The rows are grouped in 4 different ways at once. Each group adds its own fixed numbers to the row, and there is some noise. The rows also spread widely along 12 directions, which tell nothing about the answers.
Known rows, each followed by its group in each grouping:
[  4  -5   3  17   1   4 -10  12 -32  11  -8  -5 -15 -10   8  -9  -6  -6
 -11  10   9  25   1  -5  -7 -13 -16   6  15   1  -2 -11   5 -11 -14  -6] -> k_639 k_170 rup Fuzim
[  5  -1 -10  15  -3  -9  -4  12 -13   8  -6 -21   1   1  -1  10   0   1
 -12   8   5  -7  12 -10  -7  -3 -10  12  -6  -4   1 -11   1  -9  -8  -5] -> k_880 k_991 Tarim Fuzim
[  4  11  18   9  -3  -5 -11  -6  -5 -12   2  -5   3  -5  -5   5   7   1
  -4  -3  -4  -6  10  -4  -3  -6  -5  11   2   5   2  -3  10  -5   2  -7] -> k_880 k_991 rup pufik
[ -6  10   0   3 -13   4  -7  -5  17  11   4   2 -11  11  -8  11 -12  10
  -2  -2   2  -6 -10 -10   1  -7   6  -3   3  11   6   9  -2  -8  17  -2] -> k_976 k_931 Tarim pufik
[ -5  13  -9 -16 -10   4  17  -6  17  10  13 -11  11  23 -18  13  -3   6
  -2  -8  -2 -28 -12  -5  -1   8   5   0  -2   1   3  22  -6  -7  18  -8] -> k_976 k_931 til sovu
[ -5 -23   1   7  -7 -17   8  10   4  -3  -4   2   9   0  11  -3  10  -7
  20  13   2  -7  19 -19   6  -9   6   0  -8  -4  12  -4  13   1  -2   6] -> k_639 k_420 til sovu
[ -1  -1   1  -2  13   3 -12 -16  -2   3  -2   9 -18  -1   1  -2  -3  -3
 -21   7   9   7  -7  13 -24  13  -2   5   6  -4 -24  -6 -10   1  -8  -9] -> k_639 k_170 rup pufik
[ -4  -8   7   9  -1 -15 -11  -3  21  -9  -1   0   7   3  -5   8   2  -4
  -3   6   8   4   7 -11  -2   4  -5  13 -14  -9  -6  -8   2  17  -2  -6] -> k_880 k_420 rup sovu
[ -7  17   3   1   0  -2  -4 -11  10  -1   6   7  -7  -3  -7   4  -8   1
 -16  -6   2  10 -12   3   3   1  -6   3   5  -7  -9   4  -1   5   3  -6] -> k_880 k_170 Tarim Fuzim
[-11   3  -1  11  -5  -4  -1   7   1   1  -3   9  -4  -8   5  -7  -1   2
  -4   2   9  14   2 -15  12  -9 -10  -1   2 -12   4  -1  11   3  -3   0] -> k_880 k_931 til sovu
[ 11   0  24  14   7  10 -25 -11 -17 -23  -1  -3  -5  -7   5  -1  21   5
  -9  -4   6   8  19  -1 -18  -8 -18  11   8   5  -8  -8   7  -9 -14 -16] -> k_880 k_931 rup sovu
[  1  -5 -14  -4  -4  -4  14  11  -9  24  -1   3 -16   1   2   0 -17  -4
   3   2  -5  -4  -9   9  -5  -9  15  -6   5  17   4   1  -1  -7  15   9] -> k_976 k_420 Tarim pufik
[ 13   1  20  20   0  18  -9  -5 -33  -5 -14   8  12  -6  -3 -22   4  -6
   3   3   5  14 -17   0   1 -12   4   2  17   8  10  12  14 -18  12 -23] -> k_639 k_170 Tarim Fuzim
[-10  -4  -2   4  -2   5  -3  -5   8   2   1  25 -17  -5   3 -14  -7   5
  -2  -5  13  25 -13  -1   5  -4  -4  -8   3  -8  -8  11   1  14   1  -4] -> k_639 k_420 til sovu
[ -1   8   5   2   6  -5   7   4 -17 -12   4   4   2 -12 -11 -13  -1  -4
 -10  -3   9  10   5  -9  -2   1 -12   4   5  -9  -3   4  14   4   4 -18] -> k_976 k_420 Tarim sovu
[ -7  14   5  13  -3  -3 -10  -5   2   1  -2 -11   8   1  -1   6   1   2
 -14   8   6   1   3 -15   5  -1 -11   5   1 -13   1  -4   2 -11  -8  -7] -> k_880 k_170 rup sovu
[ -2  13 -15   1  -2  -5   9   4   0  11  -7  -7   9   8 -13  11  -5   8
  -6   6  -1 -26  -5  -2  -1   6  14   1 -13   1   7   0   0  -9  19  -2] -> k_976 k_931 Tarim sovu
[  0  10  12   4  -3  -1 -14 -28  23 -15   1  16  -4   6  -3  15  10  14
   3  -5 -10 -25   3   3  -7  -3  21  -7  -3  15   0   5   3  -8  17  -2] -> k_880 k_991 Tarim sovu
[ -5  18  -3   2  -4   3  14   0  -9   4   0  -3   2  -8   8  -3   5  11
   5 -10  -9 -12  -5  17  14 -10   3  -6  -6  -2   7  12   0  -6   3  11] -> k_880 k_420 rup pufik
[ -3  14 -15  -4  -8   0   5  -1   1  10  -1   6  -5   8 -15   2 -11  15
   1   1   2 -18 -11 -10  -3   2  16  -9  -8   9   4   9   5  -7  25  -7] -> k_880 k_170 rup sovu
[  2  -9   6  -4   1   0   7  -1   5  -4   9  -6   7   4  -1  -3   8 -13
  -8  -5   9   8   1  -1  -4   5 -23  13   5 -14 -10   9  -1  11 -14 -10] -> k_880 k_931 til sovu
[  2   8   9  20   0   2 -15  -5  -9  10 -15   2  -5  -5   9   5  -1   1
  -9   4  -7   3  -9  10   3 -14  10   4   5   9   6 -10   0 -15   2   6] -> k_880 k_991 til pufik
[  0  -1  -1   6  -9  -9   7   4  -4   4  -6 -12  21   6   1   3   6  -4
   8  13  -1 -22   9 -18   4  -4   7   1  -4  -4  13   0   9 -17   4  -2] -> k_880 k_170 rup sovu
[  2  -6  10   7  -4  13   1 -10   6  11  -3   1   1   3  18   2   7  -6
   3  -6  -6   3 -15  26   7 -11   0   2  10   5   4  10 -12  -5  -7  12] -> k_976 k_931 Tarim pufik
[ -8  -3  -9  -9  -8 -19   9  -2  20  -3  14 -14   7  14 -14  13   1  -1
  -7   6   8 -28  19 -28 -13  15  -6   7  -6 -13  -6   6   1  -3   1 -10] -> k_976 k_991 Tarim pufik
[  3  -4   5  10 -10 -13  -4   1   6   7  -3 -10  12  12 -10  13  -6  -8
   0  12   0 -13   3 -19  -3  -3   7   8   0   7  13  -2   8 -11  10  -7] -> k_639 k_991 Tarim sovu
[  3   6  -5  16  -7   7  -9   8  -7   1  -9   7 -10  -9  -7  -4  -7  20
   1  -7  12  13 -10   2   7  -8  -3   5 -12   5   4   2   5  13  12  -4] -> k_976 k_931 Tarim pufik
[  8  -3  -1  -4   3   6   6   4 -12  -1   4   3  -8  -2  -7  -6   0  -2
  -7  -9   5   5  -5   8 -13   0  -9   7   6   5  -9   7   1   6   5 -11] -> k_976 k_931 Tarim Fuzim
[  6   0  11   5   4 -18  -4   5 -14 -15   4  -3  -2 -14 -10   3   1  -8
  -7   4   6  10  18 -11  -8  -1 -18  19  -3   0  -4 -15  15  13  -5 -12] -> k_639 k_170 Tarim sovu
[  3  -1  14  12  -2   8 -12 -20  -1  -9 -16  17   7   1   5  -3  15  11
  18   6  -6 -19  -7   5   0  -7  32  -5  -7  14  10   5   6 -15  21  -2] -> k_639 k_170 til pufik
[  7  -7   3   1   4  -2  -8 -16   5  -7  -5  20  -5   5  -9  -1   1   0
  -3   2   2 -12  -2   0 -22   7  19  -2   2  13  -8   4   5  -2  20 -14] -> k_880 k_991 Tarim sovu

New rows, each followed by its group in each grouping:
[ -4  18 -21  -6   5  -5  14   2  -1   1   1   6  -6  -6 -15   0  -7  17
 -11 -11   5  -5 -11  12   1  11   2   2 -23  -8 -10   5  -3  21  15  -4] -> k_880 k_420 til sovu
[  2   9  27  13  -3  -7 -14 -10  14   5   3  10 -11  -9   3  16 -13 -16
  -9  -7 -14  28 -15  23  11 -17  -5  14  12  16   4 -11   0  15  -2  10] -> k_639 k_991 Tarim sovu
[  8  -6  11   4  -5  11  -8  -1 -10  -4   7  -8  -3   4  -2  -7   2  -4
  -5  -5  10  15  -1  -9 -10  -5 -21  10  14   1  -7   9   2  -4  -8 -19] -> k_880 k_170 rup Fuzim
[ -1 -15  -2  -3  -9 -11   5   0  16  -4   8   8  -3   5  -5   4   2   0
   9  -2   5  -5   6 -11  -4   1  -1   6  -7   2  -2   6   6  16   4  -1] -> k_639 k_991 til sovu
[ -1  30  -3   4 -13 -11   3   8   6  19   9 -35   3   6 -12  33 -14   3
 -16  -8 -11  -9  -5   5  15  -8 -13  21  -8   4   9  -6  -7   0   0  10] -> k_880 k_991 til pufik
[ -4  26  -5  -2   8  -8   2 -15   6 -10   0   5  -4  -7  -5  15   9  17
 -13  -9 -10 -22   3  21  -2   7   8   3 -19  -2  -9  -6  -3   7   7   5] -> k_880 k_991 til sovu
[ -4  -6  18  -1   1  -6  -6 -12   9 -23   6  17  -3  -6  -2  -6  11  -2
   2  -1   6  -2  15 -13  -9   1  -2   2   5  -2  -6   3  14   3   5 -11] -> k_976 k_931 Tarim pufik
[ -4  18   3   6 -13  -1   2  -6  19   4   7 -26  24  15 -11  21   2   5
  -8  -5  -1 -15  -5  -2  14   3 -14  15  -9 -12   7  10 -10   0  -5  -2] -> k_976 k_991 rup sovu
[ -8   4  -3  18  -8  -2 -13  -8   8 -20  -8  16  -1  -5   2  -3  16  30
   8   0  10 -13  14 -21   6  -5   8 -10 -18  -8   5   4  12  -1   8  -4] -> k_880 k_991 til sovu
[ -3  18   8   8   5   7  -4  -4 -10   2  -3  -6  -2  -6   2   2   3   2
 -17  -3  -1   6  -9  17   1  -2 -12   7   3  -6  -5  -1  -4  -5  -9  -2] -> k_639 k_931 rup Fuzim
[  4  -8  16   8 -18   4   1   0   5   3   6  -6  12   8   1  -2  -1 -13
  13  -3  -1   8  -7 -14  12 -18  -7   4  17   7  14  16   8  -9   3  -6] -> k_880 k_170 Tarim Fuzim
[  0   8 -11  -5  -6   1  11   5 -11  -2   2   8  -4  -2 -12 -10  -2  12
   6  -5   4 -11  -5 -13  -1  -2   9  -6  -4   4   2  13  12  -4  22 -11] -> k_880 k_170 til Fuzim
[ -3  11  -9   1  -7  -4   9  -9   9  -4   4 -16  14   7   1  14  13  14
   2  -3  -1 -28   8   0   7   4  -1   1 -17  -9   3   9  -6  -3  -4   3] -> k_880 k_170 Tarim sovu
[  3   4  -9  -4   6 -17   6   7 -10  -2  -2 -14   2   1 -12   6   0   1
  -7   9   1 -24  15  -8 -18  10   7   9 -15   1  -6  -9   6  -4  10  -9] -> k_880 k_420 rup pufik
[  2  -4   4  18  -5  -3  -7   9 -13  -8  -5  14  -7 -18   1 -12  -2   7
   7  -1  12  25   3  -9  10 -15 -10   5  -3   0   5  -4  15  16   2  -4] -> k_976 k_170 Tarim sovu
[ -4   5 -18 -11   4 -10  13   7  -7  16   4   6 -19  -2  -6   1 -16  -5
 -15   5   2   0  -4  -2 -12   5   2  -1   4   1 -10  -6   2   0   7  -1] -> k_880 k_170 til sovu
[  2  -3   3  11   0  -9  -3  10  -6  -3  -2   1  -5 -10  -3   0  -4  -1
  -1  -2   3  15   3  -1   2  -9  -6  11  -5   3   1  -8   7  13   4  -3] -> k_976 k_420 Tarim Fuzim
[-15  14 -20  -3  -5  -9  10   8   0   1   9  -3  -9   0  -8  -2  -5  15
  -9  -2  12  -6  10 -25   3   3 -10  -8  -8 -17  -3   7   7  -1   3  -7] -> k_880 k_420 til sovu
[ -7  -5  -8   5  -2  -3   7   1  11   3  -7   4  11   2   6  -3   7   2
   1   4   6  -7  -4   3   5   5   1  -1 -11 -15  -1   5  -2   7  -3   4] -> k_880 k_931 rup sovu
[ -1  18   9   8   7   3  -5   0 -20  -2  -4   2 -12 -16   9  -1   5   2
 -13  -5  -9   5   1  15   0 -13  -5   1   9   4  -2  -9   6 -11  -4   4] -> k_880 k_931 rup Fuzim
[ 17 -14   0  -1   7   0   0  -1 -15   7  -2 -11   0  10  -9   1  -2 -13
 -14   6   6 -10   1   4 -32  11  -1  16   8   7 -12  -1  -6  -8   2 -18] -> k_976 k_991 Tarim pufik
[ -8  -2  -4   9 -18  -8  -1   8  18   3   9 -15  -1   5   2  13   0   7
   2  -2   7   3   7 -13  12  -5 -23  11 -11 -12   2   4  -3  13 -16   6] -> k_639 k_991 rup Fuzim
[  0  20   8   3   7   4 -13 -15   6  -3   2 -15   7   9 -13  14   3   3
 -28  -1   7  -4  -4   2 -12  13 -16  15  -2 -12 -13  -1  -9  -3  -7 -17] -> k_880 k_931 rup sovu
[-14   8   2  14   8 -19  -8   3  -9   8 -11  -4   0  -8   8   4  -3 -11
 -21  26   1   0  10 -12  -2   2   1   4   5 -17  -3 -25   6 -18 -13   2] -> k_639 k_170 rup Fuzim
[  9  -7  -7   0  -5  16  -1  -2 -15  11  -3  -1  -6  13  -7  -7  -3   9
   3   2   9  -9 -11  -8 -16  -1   9  -1   5  13  -1  13  -3 -17  16 -16] -> k_976 k_170 til pufik
[ -8   9  -9  -2  -5  -8   8   0   4  -4   9  12 -15 -12   3  -1  -3  10
   0  -7   3   5   5  -2   7  -5  -8  -6  -4  -5  -4   3   6  13   0   6] -> k_880 k_170 Tarim sovu
[ -2  -1   6   3   0  -5   1  -1   3   0   5   9 -19 -13  15   5   2   0
   3  -8  -8  13   3  23   5 -13  -8   2  -3   7  -4  -7  -3  17 -12  18] -> k_639 k_420 rup sovu
[-13   7  -4 -11  -3 -16   8   1  13  14  15   4 -14   8 -12   7 -22 -13
 -15   4   1   2   1 -21  -7   1   0  -5  17   1  -3   2   6  -8  11  -6] -> k_976 k_420 Tarim sovu
[  6  -6 -11   2  -1  17   9   1 -18  10   0   9 -13  -4   8 -18  -3   3
  -3  -8  12  17 -16  12  -4  -4 -12  -6  10  -2  -8  18  -5   3  -5  -7] -> k_880 k_170 Tarim sovu
[  5  -6 -17  -6  11  -1   0  -4   6  14  -7   1  -9  13  -8  10  -6   0
 -17   6   5 -12 -10  12 -26  16  11   8 -10   4 -16  -7 -13   5   8  -6] -> k_880 k_931 til sovu
[  6  -7   5   0 -10  -1  14  -3  -4  -7   8 -20  20   5   8   7  21  -2
  15  -4  -6 -22  15   0   5  -7  -9   7  -3   0  10  10  -2  -8 -11   3] -> k_976 k_170 Tarim sovu
[ -3  -3  -1  -1 -10  -4   4  -4  21  14   0  -7   8  12  -1  12  -6  -3
   5   4  -3 -10 -13   6   5   2   7   8  -6   1   3   4 -10   3   5   7] -> k_976 k_170 rup pufik
[-10  11 -10  -3   7 -15   3   1  -7  -2   3  17 -21 -11  -7  -2  -7   5
 -16   4   5  -1   9 -10 -11   5   0  -4  -1  -5 -10  -9  11   2   6  -4] -> k_639 k_991 til sovu
[ -5  -9   5 -10  -2  -1   2 -12  21   2   5  20  -5  11  -2  -3  -2 -10
   1   0   1  -4  -8  -6  -9   3  11  -5  12   4  -5  11   5  -1  14  -6] -> k_880 k_931 til sovu
[ -5  -3 -19  15  -3  15  -1  -2 -14   8 -13   4  -5   0  13 -14   8  24
   0   7  18  -3  -6   0  -1   1  -2 -12 -10 -15  -3  10  -9  -8 -10  -2] -> k_639 k_170 rup sovu
[  4  15  22   3  -6  -4  -3  -5  -9 -10  10 -16  14   0 -15   6   1  -8
  -4  -3  -3  -4   5 -15   2  -6 -11  16  11   5   9   4  12 -12   7 -17] -> k_976 k_170 Tarim pufik
[  9 -15   9  -4  -3  -3   3   7 -14   4   6  -4  -3   4  -8  -8  -5 -19
  -2   4   7   3   4 -11 -19   0 -10  10  17   7  -4   6   9  -5   0 -15] -> k_639 k_991 rup pufik
[-10  23  -1 -10   6   4  16 -18   3  -5   7  -1  14   0  -4  -1  11   4
 -13  -5  -2 -19  -8  15   2  15  -3  -2  -2 -22 -10  15  -9  -4  -3  -4] -> k_976 k_170 rup sovu
[ 16   5   9   1   0   7 -13  -1 -14   6   6 -19  -8  15 -19  12 -10  -2
 -14  -4   1   2  -3 -12 -22  -5  -5  14  11  24  -2  -1   1 -16  13 -25] -> k_880 k_420 til sovu
[ -1  13  -6  10  -6   1  -9   7  -5  14  -2 -21  -1  10 -16  11 -14   6
 -20   7  13  -1  -4 -19  -5   2 -11  11   0  -3   2  -2  -2 -13   4 -15] -> k_976 k_931 Tarim pufik
[ -6  -9  12   4  -7  -8 -10 -10  19  -3   4   9   1   7  -7  -2  -7 -12
  -2  11  11   6   0 -28  -5   1   2   1  12  -4  -2   5  10  -4   7 -15] -> k_880 k_170 Tarim pufik
[-13  14 -12   4 -12  -6   4  -2   5   9   1  -3  -8   1   9  12   2  19
   7   5  -5 -21   7  -7  11  -9   6 -13  -9   0  10   1   0 -14  -1  15] -> k_639 k_170 rup sovu
[  5   3   6   8   3  12  -7  -9  -1  -8  -3   0   0  -3   5   2  14   9
  -5 -11   4   5  -5  17   0  -4 -10   8  -7  -1  -5   4  -6   8  -6  -3] -> k_880 k_931 til sovu
[  3  17  -1  -2   5  -6   4  -4  -8  -1   5  -1  -9  -9  -5   7  -4   1
 -14  -7  -4   3  -2  13  -3   0  -8   7  -2   2  -8  -5   0   7   0  -2] -> k_880 k_170 Tarim sovu
[ -1   3  -3   6 -20   3   5   7  15  21   4  -9   9  15  -9   4 -17  -4
   0  -4   6   7 -20 -11  14  -7 -10   5   5  -2  11  18  -2   3   6  -3] -> k_880 k_991 rup sovu
[ 14 -14  18   0  -7  -7   0   0   8   6  10 -14   4   6   1  16  -5 -27
   1  -5  -7  17  -3  11  -1 -10 -18  24  10  14   1  -4  -4  14 -11   1] -> k_880 k_170 Tarim sovu
[  9 -23   1  -1 -11   2  -1  -5   9   7   6  -3   3  22  -6  -1  -3 -13
   2   4  10  -6  -1 -20 -19   2  -2   2  14   7  -1  16   1  -9   4 -18] -> k_880 k_991 Tarim sovu
[ -4 -25  -3  16 -19   8 -15  -3  31  18   7 -10  -4  23   2   6 -11  -4
  -7   2  28  28 -12 -21   1   0 -32   8   7 -16  -6  17 -17  12 -23 -11] -> k_639 k_991 Tarim sovu
[ -6  18 -19  -6  -9  -4  11  13 -10  26   4 -22   0  15 -22   8 -23   2
 -15   9   7 -14  -9 -26  -3   5   1   4   4  -2   5   5   0 -21  16 -12] -> k_976 k_170 til pufik
[  7  13  12   0   5  -5   5   6 -16  15   4 -13  -2  -5  -5   9 -13 -24
 -22  -2  -9  17 -11  18  -1  -7 -16  18  16   7   1 -10   1   0  -6  -1] -> k_639 k_931 Tarim sovu
[  4   5  -9   8  -2  -3  15  13 -31  -6  -8  -2   7 -15  -1 -13   8   9
   8   1   3  -9   5  -1   7  -5   0   0 -11  -5   8   5  14  -1   6  -5] -> k_639 k_170 Tarim Fuzim
[ 12 -17   6  -5  -5  -3   0   6  -5   6   2 -13  -3  11  -4   8   0 -10
   6   5  -2 -12   8  -3 -21  -3   0  14   2  20   1  -3   3  -6   3  -5] -> k_639 k_931 rup pufik
[ 10  -3  20   7 -10   7  -3  -4   3  -3   1   1  16   4 -10   0   0  -8
  11  -7  -1  10 -16   1  10 -11   0  16   4  10  11  10   5   8  14  -9] -> k_976 k_170 til sovu
[ 11  -5  11  21   3   4  -8   1 -18  -3 -15  -8  10  -6  11   1  14   3
   6   1  -2   4   0  17   5 -12   1  12 -11   5   8  -7   0   0  -5   1] -> k_639 k_420 til sovu
[ 10 -27   4  11 -22   4  -6   5  21   6  -2   5   4  13  -5   2  -5   1
  22  -5  10  10 -13  -6   4 -11  -1  11  -7  13   9  13  -1  20  11  -1] -> k_976 k_991 rup sovu
[-15  13  -6   0 -10   4  -1 -10  22   4   8  14 -15   0   0   5  -6  17
   1  -9   3   5 -11  -1  14  -6   0  -8  -3  -4  -1   9  -5   8   5   7] -> k_976 k_170 til sovu
[  0  -6  15   0 -11  -8 -11  -5  21  -8  10  11 -12  -1  -8   9  -6  -2
  10  -5   0  13  -2  -5   0  -9  -3  11  -2  14  -3  -1   7  21   8  -1] -> k_639 k_170 rup Fuzim
[-23  13   2  -1   8  -1  -2 -23  15 -14   6  11   5   4   0  -9  12   4
 -20   5  14  -8   8 -23  -4  16  -5 -14   7 -36 -15  15   2 -16  -7 -18] -> k_880 k_420 til sovu
[-11   7 -13  -4   1 -16  16   1  -2   8  -2  -6  15   7  -7  -2  -3  -9
 -11  18   3 -26   4 -22  -5  13  11  -6   3 -19   0   3   7 -22   8 -10] -> k_880 k_170 Tarim Fuzim
[ -5 -10   0   7  -4   5   2 -12  16   3  -3  -1  16  15   4  -2   8   0
   3   5   8  -9  -6  -5   1   4   6  -4  -1 -12   1  16  -8  -8   0  -7] -> k_976 k_420 Tarim sovu
